There are 5 ways to turn a row about zero (a turn may also mirror it). The second row of each pair is the first, turned, with some noise. The first 30 pairs use one turn. New pairs use 2 turns, one after the other, and a turn may come again.
In the rows, zero is written as 128.
Some pairs, each with its turns in order after it:
[ 98 150 114  94 108]
[118 165 148  94 138] => k10

[110 190 149  84 142]
[153 168  98 177  94] => k409

[157 154 114 147 135]
[119 108 166 142 115] => k85

[144  94 124  89 184]
[118 202 137 103 129] => k439

[ 96  96  92 108 119]
[134 111 136  88  85] => k372

[ 82 142  84 117 160]
[178 145  95  98 105] => k439

[140  47 146 153 119]
[ 67 137 163 145  77] => k372

[191 104 170  83  97]
[ 87 152 171 160 192] => k439

[154 132  95 185 148]
[111  96 140  70 105] => k439

[103 180 111 156 168]
[113 196 103 127 144] => k409

[120 119 158 119 167]
[175 146 130 118 132] => k409

[ 88 112  79 125 102]
[ 78 140 137 113 173] => k10

[140  81  32 113 142]
[ 81 137 223 137 155] => k409

[110 155  86 162 157]
[147 107 101  78 101] => k439

[ 93 147  96 145 110]
[153  92 153 106 135] => k372

[119 133  87  76 137]
[122 152 172 167 108] => k409

[108 170 100 157 148]
[ 98 179 107 130 138] => k409

[130  92 129  93 122]
[133 169 118 103 137] => k85

[157 138 147 115  93]
[133 115 103 171 121] => k372

[195 123 103 189 139]
[134 137 199 188 106] => k85

[112 100 140  99 178]
[123 185 126  98 110] => k372

[123 145 144 140 102]
[146 116 142 155 136] => k372

[112 119 152  78 134]
[138 171 116 159 144] => k439

[104 133 134 143 132]
[135 113 108 140 123] => k85

[191 116 139  81 113]
[144 133 187 167  91] => k10

[111  89 113 110 146]
[147 165 110 112 106] => k85

[173 133 121 124  98]
[127 100 169 132 106] => k10

[ 90 138 142 127 116]
[114 151 106 101 121] => k10

[107 101 146 160 137]
[110 120  83 144 128] => k10

[122  46 174 142 137]
[130 201  85 169 139] => k85

New pairs. What belongs after each?
[125  77 127 164  80]
[124 110 153 192  91] => k372 k439

[ 89 133 124 112 156]
[ 99 132 168 127 145] => k85 k10

[ 81 123  94 131 150]
[173 107 138 163 108] => k372 k409

[101 186 120 129 119]
[ 85 105 112  88 116] => k439 k372

[111 108 142 101 140]
[133 138 154 102 153] => k85 k10

[153 138 109 158 125]
[144 104 102 107 138] => k85 k409

[152 134 145 129  97]
[131 118 147 166 132] => k10 k439

[132 161  97 127  96]
[144 168 113 139  98] => k10 k372

[ 76 103 193 142  90]
[186  57 139 101 117] => k10 k372

[148 105 172  98 107]
[111 132 190 127 133] => k409 k439

[153 120 104 140 132]
[146 118 135 102 141] => k10 k409

[149 152 159 142 152]
[128 128 167 128  90] => k409 k85

[ 95 129  93 118 109]
[111 137 158 161 105] => k372 k10

[108 131 104 149 114]
[137 113 102 105 130] => k409 k85

[116 118 122 176 132]
[105 150 115 157 106] => k372 k439

[134  92 123 162 115]
[141 176 126 145 126] => k409 k439

[119 116 123 181  42]
[169 129 170 102  48] => k10 k372

[129 101 181 141 138]
[115  84  90 145 119] => k372 k439

[126 152  86 163 152]
[100 113 138 175  96] => k85 k372

[129  73 109 189 170]
[200 176 159 133 102] => k372 k372

[ 67 112 121 130 134]
[160 135  84  98 121] => k10 k439

[120  95 129 126 163]
[137 108 145 155  97] => k10 k85

[171 105 115 149 111]
[114 140 142  84 102] => k372 k409

[128 102 100 143 125]
[157 136 127 117 107] => k409 k409

[142  85 161 116 100]
[179 123 113 102 153] => k85 k10

[122  49  93 125 134]
[158  89  65 159 115] => k439 k409

[115  83 144 169 127]
[115 119 108 184 109] => k372 k439

[131 137 167 177 112]
[ 84 117 114 132  81] => k372 k439

[109 199 155 107 101]
[164  61 145 167 129] => k372 k10

[ 94  99 104 172  84]
[158 140 167  74  94] => k10 k372

[174 138 125 133 133]
[108 164 148 109 133] => k372 k409

[125 109 138 132 180]
[103  90 111 101 129] => k372 k85

[135 105 125  84 115]
[135  78 118 131 113] => k372 k372

[161 183 143 116 122]
[131 164 123 166  88] => k85 k439

[111 147  90 136 155]
[128 137 180 136 129] => k439 k10

[ 74 162 132  80 118]
[140  56 134 149 155] => k409 k439

[113 104 143 129 137]
[135 106 140 113 144] => k10 k372

[158  92  98 137 138]
[143 124 121 175 155] => k85 k372

[150 148  96 157 129]
[148  89 109 105 132] => k85 k409

[110 154 103 116 116]
[ 98 133  98 127 113] => k372 k372

[157 149 141  98  94]
[111  80 136 136 156] => k372 k10

[ 28 171 135 122 112]
[141  73 199  64 137] => k439 k439

[ 80 167  84  70  75]
[123 171  46 173 162] => k10 k439

